There are 8 hidden switches. A switch that is on adds its own fixed numbers to the row, and there is some noise. The rows also spread widely along 10 directions, which tell nothing about the answers.
Some rows, each with its switches (1 for on, 0 for off) after it:
234	-130	168	-32	109	-82	-69	-31	-414	-152	-393	115	123	201	9	23	76	37	244	-56	144	-133	-211	279	-30	-16	39	-46	-459	147	294	3 => 1 1 0 1 1 0 0 1
-16	-96	149	-98	-14	15	-288	-71	-147	230	-121	-227	2	39	40	-107	-121	-120	198	133	20	18	12	-232	-83	99	167	162	50	275	141	-69 => 1 0 0 1 1 1 1 0
259	107	135	31	-181	120	-294	-124	-361	105	-138	60	-70	-2	-43	38	-34	142	-55	-58	-66	79	-277	-313	155	-252	424	-26	50	233	-112	-17 => 1 0 1 0 0 0 0 0
-132	-44	-31	10	148	-62	428	204	-111	-32	-118	87	141	-252	122	-310	-94	355	128	-42	-76	-25	-412	-422	129	44	387	266	27	-320	38	72 => 1 1 0 0 1 1 1 0
-322	-56	59	-48	-93	155	173	55	-71	-158	-121	159	-150	60	110	-245	35	403	-168	-29	-82	-123	-380	-13	-104	105	193	-164	38	122	361	58 => 1 1 0 1 0 0 0 0
-190	-79	113	158	9	-78	-21	14	-106	-56	23	79	-54	-120	185	-258	42	347	-199	-209	-58	-58	-406	-189	-28	72	284	-148	34	143	29	-116 => 1 1 1 1 1 0 0 1
-179	-25	-22	-62	4	-139	-191	44	112	133	22	-129	71	-212	-30	-200	-26	-90	-54	-80	-28	-54	-171	-159	-41	238	67	-41	-91	122	-128	-77 => 0 1 0 1 1 1 1 0
-325	52	-195	63	375	-269	-47	-155	-131	71	332	5	-148	-70	127	-157	-51	-153	-137	-243	-115	51	284	2	-266	235	53	173	-62	139	229	-110 => 0 0 0 0 0 0 1 1
-74	-61	-187	-382	-160	-2	-255	-192	-89	-127	-423	-20	0	69	-3	-8	113	-114	27	-21	266	6	-142	173	22	208	-107	-117	-385	205	52	226 => 0 0 0 1 1 0 0 1
226	-245	322	38	218	-193	-62	232	-185	92	-81	-33	107	29	79	37	111	-142	114	12	88	-166	119	316	-100	-36	-221	-53	-227	-22	91	-235 => 1 0 0 0 1 0 0 1
-81	-35	2	-3	157	-432	268	-92	58	-22	-10	110	-84	-52	170	-120	264	-148	82	-140	-37	-6	102	98	92	0	-246	-69	-366	-221	-149	-38 => 1 0 0 1 1 0 0 0
-26	43	-144	-291	-5	-63	-137	226	65	46	-39	-36	150	-412	131	-125	-101	107	-65	-99	51	162	-240	-405	54	78	30	129	-38	-250	-334	43 => 0 0 1 0 1 0 0 0
-36	64	33	-408	-142	82	-100	237	-78	24	-320	-10	81	-319	104	-203	-155	86	77	237	-1	19	-252	-338	180	93	133	120	-70	-95	-5	162 => 0 1 1 1 0 1 0 0
27	-282	176	-228	-35	96	-134	0	-73	78	-162	-151	94	131	160	-15	-127	-89	193	214	174	110	-46	-194	-39	4	-84	15	99	-79	128	83 => 0 0 0 0 1 0 1 0
72	-161	307	-76	-87	110	-127	120	-197	181	-234	-46	-6	-12	-158	-125	-45	-38	57	233	-9	-198	-98	38	80	-74	176	-125	-79	203	191	-125 => 1 1 0 0 1 0 1 0
-367	-130	-126	-116	-65	-56	133	127	176	96	-177	-266	61	-301	-238	-332	-115	43	315	335	129	-53	16	-351	264	194	181	319	32	64	12	114 => 1 0 1 1 0 0 1 0
-90	-110	281	272	-26	27	94	-443	-311	54	-2	120	-324	241	205	-112	140	143	-98	11	-85	-29	-106	-33	57	-155	183	-185	121	202	241	-13 => 0 0 0 1 1 0 0 1
-220	-37	40	138	-20	49	227	229	89	215	-62	-132	-43	-421	-310	-336	-41	132	66	274	-20	-203	7	-120	252	25	245	155	127	107	-110	-122 => 1 0 0 0 1 0 0 0
357	-72	330	119	51	-119	-73	137	-278	297	-320	-119	139	-238	-350	7	72	-254	285	326	60	-255	84	184	345	-155	100	131	-221	162	-143	-184 => 0 0 0 0 1 1 0 1
-113	115	-313	61	377	-289	19	-36	-194	-101	180	57	132	-36	146	-13	-155	70	78	-402	13	206	-109	-251	-259	162	179	336	-124	-46	131	24 => 0 0 1 0 0 0 1 0
58	-175	203	277	-159	-115	-200	-473	-82	95	79	-126	-32	238	-77	62	132	-66	78	-36	10	114	-115	-303	217	-188	170	-114	108	157	-236	-43 => 0 0 0 1 0 0 1 0
-592	-306	-113	-223	-2	-131	145	78	383	7	-99	-283	-39	-171	16	-341	68	-119	42	248	180	-112	112	75	14	418	-276	-7	-54	23	97	60 => 0 0 0 1 1 0 1 1

New rows. What belongs after each?
-475	-194	132	122	138	-117	345	311	245	27	198	4	-90	-409	176	-524	47	324	-232	15	-156	-200	-150	-114	11	203	44	-70	151	-140	-1	-155 => 1 1 0 1 1 0 0 1
-120	234	-241	202	311	-330	64	-122	-131	1	289	166	-79	-137	7	-43	63	-26	-170	-407	-159	48	67	35	-147	60	122	112	-192	80	-53	-134 => 0 0 0 0 0 0 0 0
54	26	273	84	-35	-38	-100	-324	-408	265	-260	49	-379	148	-145	-43	183	-346	-21	237	-76	-226	243	417	157	-80	93	-219	-206	519	268	-120 => 0 0 0 0 1 1 0 1
-72	-258	181	237	182	-129	167	192	20	-103	31	-151	241	36	14	-58	-27	225	273	23	113	-39	-175	-97	-117	88	1	233	122	-37	159	-125 => 1 0 0 1 0 0 0 0
-12	-66	244	206	-120	-251	-96	-560	-274	146	-170	-33	-283	288	-109	14	262	-364	117	175	-6	-61	217	198	275	-81	44	-150	-162	435	70	-24 => 0 0 0 1 0 1 0 1
61	-274	278	331	144	-113	39	-46	-255	161	-130	-154	88	76	-203	-77	25	-23	363	175	113	-220	44	72	106	-43	190	158	-83	285	202	-155 => 1 0 0 1 1 0 1 1
-237	12	-44	-99	-126	-115	81	-225	-8	-14	-99	132	-312	-3	-17	-107	324	-73	-339	-44	-70	-119	28	270	170	40	-81	-347	-229	130	-35	12 => 0 0 0 0 0 0 0 1
-121	160	-100	285	-63	-184	-85	-125	10	60	169	71	-157	-91	-241	-62	262	112	-344	-400	-185	-115	-132	102	22	-5	257	-219	-112	329	-263	-243 => 1 0 0 0 0 0 0 0
-396	219	-165	-39	108	-49	-82	-38	-124	83	155	169	-392	-210	95	-217	50	73	-465	-167	-211	-92	55	145	-179	184	160	-100	-64	339	238	-120 => 0 0 1 0 0 0 0 1
-255	-386	301	-39	178	-303	86	219	247	95	177	-174	-78	-46	402	-221	86	-83	-42	124	73	12	168	27	-109	147	-397	-166	99	-164	37	-199 => 1 0 1 0 1 0 0 1
-100	2	106	461	188	-271	-3	-268	-255	10	205	108	-132	-1	-2	-220	119	126	-95	-334	-158	-61	-123	-23	-15	-24	321	-66	-62	276	10	-209 => 1 1 0 1 1 0 0 1
37	-9	169	31	226	-4	312	281	-185	87	-87	43	109	-265	-46	-121	-143	109	298	322	-42	-114	64	-142	101	-75	65	413	19	-216	208	-8 => 0 0 0 1 0 0 0 0
-25	-201	428	63	-102	-25	84	-158	-141	262	-157	42	-287	-6	99	-226	225	-42	-67	227	-183	-242	-12	43	248	-134	131	-207	-30	108	69	-139 => 1 0 0 1 1 1 1 1
-375	-4	-93	182	81	-129	30	-425	-154	42	169	0	-323	109	168	-229	66	40	-179	-204	-71	103	53	-76	-82	108	226	-46	129	322	167	-36 => 1 0 0 0 1 0 0 1
-321	-131	123	78	-130	-59	-93	-224	-15	110	4	-92	-263	-21	52	-338	42	24	-138	71	11	6	-56	-172	164	62	229	-235	140	324	9	-43 => 1 1 1 0 1 0 0 1
160	-222	409	313	-161	129	-14	-265	-400	72	-211	-37	-10	142	-166	-70	2	135	197	246	94	-56	-229	-165	379	-279	374	-82	177	224	49	-11 => 0 1 0 0 1 0 0 1
-265	-327	278	78	111	139	184	-40	-223	-3	6	-57	-154	285	287	-172	-76	252	43	192	31	-45	-31	-62	-197	53	159	56	344	113	628	-13 => 1 0 0 0 0 0 1 1
-255	-91	89	-142	-34	-85	466	39	31	153	-356	-82	-109	-197	-144	-325	83	-66	346	500	-43	-193	102	-109	439	31	104	212	-120	-74	131	129 => 1 0 0 1 0 1 1 0
-538	-195	-64	19	-102	-78	331	123	419	-18	20	-198	-24	-185	138	-369	90	267	-127	-3	68	36	-276	-285	75	285	35	-47	282	-72	-177	-3 => 1 0 0 0 1 1 0 0
-272	-130	38	201	329	-164	161	165	-24	118	241	-64	-36	-169	8	-201	-30	19	4	53	-103	-151	162	44	-148	122	56	221	111	46	219	-203 => 0 0 0 0 0 0 1 1
-239	-37	-196	-51	73	-197	23	39	80	13	-36	-126	59	-300	-18	-246	18	36	72	-93	73	10	-42	-150	70	218	56	177	-133	23	-190	16 => 1 0 0 1 1 0 0 1
-226	38	-138	-308	14	-4	-316	97	-21	123	-92	-129	21	-128	36	-226	-157	-101	-63	-92	14	-13	-71	-81	-230	328	141	8	-149	270	142	-38 => 1 1 0 0 1 1 1 0
-180	-325	343	312	-20	-291	-153	-346	124	61	249	-229	-61	251	227	-30	184	-141	-18	-6	73	123	58	-115	-8	88	-180	-186	252	195	-117	-160 => 0 0 0 1 0 1 0 1
155	-285	445	160	116	-217	-240	207	-26	226	129	-259	248	-224	179	-134	-171	-88	169	156	73	90	-88	-442	106	-37	4	91	268	-89	-256	-237 => 0 1 1 0 1 1 0 1
-71	-191	264	-219	-103	-66	-162	-93	10	61	-245	-55	-188	296	201	-4	242	-239	-76	78	54	-105	14	389	-212	176	-329	-361	-276	285	260	-107 => 1 0 0 1 1 1 0 0
-27	-488	451	-40	42	13	-263	346	106	77	-13	-380	294	145	85	-63	-196	-115	290	312	288	-23	12	-36	-283	170	-277	-40	212	137	198	-192 => 1 1 0 0 1 0 0 0
-174	-117	-16	-51	202	-99	186	242	-25	-34	-142	-12	21	-105	-4	-102	73	14	9	45	104	-236	12	364	-122	218	-203	13	-220	48	240	-72 => 0 0 0 0 1 0 0 1
200	248	96	67	-141	66	-310	-161	-399	220	-245	74	-126	-107	-360	33	20	-73	36	125	-111	-157	-39	31	246	-183	367	29	-228	441	-10	-68 => 0 0 1 1 0 0 0 0
-167	-232	194	-148	114	-188	-83	72	86	146	-22	-189	-90	158	135	-93	41	-365	170	221	158	-32	392	295	-218	193	-457	-131	-116	154	257	-139 => 1 0 0 0 1 0 0 0
-167	47	25	317	-87	-84	-151	-109	-3	210	173	-39	-161	-180	-230	-119	117	84	-344	-216	-136	-137	-224	-95	77	-10	368	-177	54	338	-221	-239 => 0 0 1 0 1 0 1 0
-119	-158	88	-21	-40	-251	6	-258	-51	39	-290	-186	58	101	-39	-141	-27	-173	379	207	173	66	-93	-258	276	112	105	61	-163	124	32	134 => 0 1 1 1 1 1 1 0
-255	-208	230	254	92	1	-192	215	-62	159	135	-140	-31	-71	-172	-246	-40	137	-122	56	-51	-252	-95	45	-155	163	296	-78	162	444	283	-318 => 1 1 1 0 0 0 1 1
-13	-140	329	-155	-174	36	238	139	-41	71	-350	60	-123	-88	24	-192	161	-52	-10	350	-47	-219	-169	138	296	-75	-71	-297	-134	-78	76	4 => 0 1 0 0 1 1 0 0
-79	5	106	51	183	-326	136	129	-124	32	-49	186	-126	-144	21	-133	217	-63	-196	-130	-191	-263	-90	266	65	78	56	-202	-378	44	93	-167 => 0 1 1 0 0 1 1 1
-531	-203	70	348	2	-208	145	-150	242	71	125	-253	-158	-114	36	-341	100	141	-54	50	65	-44	-135	-172	89	307	104	-23	275	321	-65	-109 => 0 0 1 1 1 1 0 1
-47	65	87	181	93	-56	-129	218	-63	176	112	-141	106	-348	-85	-148	-179	149	42	49	-106	-12	-161	-354	-46	106	295	320	220	166	-47	-168 => 0 0 1 1 0 1 0 0
43	-96	364	107	202	-301	69	-165	-232	61	69	131	-169	276	296	-4	123	-261	-9	-40	-94	7	82	188	-128	-78	-225	-263	-149	23	218	-164 => 0 1 0 0 1 1 0 0
114	-11	16	-119	151	24	-135	347	-150	175	-96	12	191	-459	-137	-117	-93	54	11	4	-32	-232	-109	-11	-19	63	145	226	-221	-40	-55	-135 => 0 0 0 1 1 0 1 1
-295	-352	134	38	128	-419	289	176	332	-51	-17	-121	51	-167	129	-197	263	-67	55	78	164	-124	33	169	112	208	-439	-122	-209	-203	-125	-89 => 0 0 1 1 1 0 0 1
159	152	6	86	21	-243	-290	-7	-167	132	35	-37	187	-304	-34	-120	-105	47	136	-183	-103	180	-246	-604	211	-31	404	232	-41	33	-423	-63 => 1 1 1 1 0 1 0 0
109	-68	430	91	-52	65	-44	-106	-481	58	-186	235	-275	202	293	-105	124	196	-209	-51	-147	-141	-338	116	-31	-146	301	-349	-26	250	353	-147 => 1 1 1 0 1 1 0 1
183	32	110	84	-13	6	83	-231	-396	-2	-342	157	-69	161	-111	70	103	-6	189	47	36	-124	-138	194	118	-141	119	-18	-308	160	203	45 => 0 0 0 1 1 0 0 0
47	84	68	9	249	50	-52	58	-483	124	-152	27	-47	-77	60	-90	-143	8	55	50	-36	-116	18	93	-220	92	253	269	-42	261	419	-95 => 0 0 0 0 1 1 0 1
43	-201	328	83	-236	54	97	-106	-143	60	-353	-3	-131	90	16	-88	265	136	-51	137	35	-185	-285	96	284	-111	155	-260	-18	154	-39	-35 => 1 0 0 0 1 1 0 1
-158	-106	-57	0	167	-187	145	244	114	-14	91	-4	72	-356	100	-174	62	149	-149	-150	27	-44	-150	-14	-19	152	-87	46	-63	-202	-198	-101 => 0 0 0 0 1 0 0 1
-330	66	-182	188	168	-190	485	64	74	61	-24	10	-35	-444	-239	-341	30	172	67	37	-92	-201	-80	-153	271	64	263	254	-122	-106	-77	-15 => 0 0 0 1 1 0 1 0
-254	-50	-8	-15	228	144	-9	32	-253	-25	71	-44	-50	-29	214	-208	-290	228	98	110	-1	48	-21	-179	-310	205	152	378	286	153	541	46 => 0 0 0 1 0 0 0 1
102	-134	222	288	226	-24	-29	-295	-497	74	56	91	-111	269	184	31	-22	67	12	-127	-44	19	-61	-63	-131	-158	261	38	82	155	319	-106 => 0 0 0 0 1 0 1 1
-284	-107	163	255	-260	-49	-71	-258	39	119	-117	-136	-288	69	-240	-114	308	-7	-235	108	9	-210	-126	183	258	91	211	-366	45	570	-62	-147 => 0 0 1 0 0 1 0 1
-110	214	-213	-265	-41	51	-504	77	-68	117	-82	-135	16	-161	-75	-90	-97	-87	-107	-152	7	-5	-51	12	-287	335	133	138	-158	429	74	-51 => 1 0 0 1 0 1 0 0
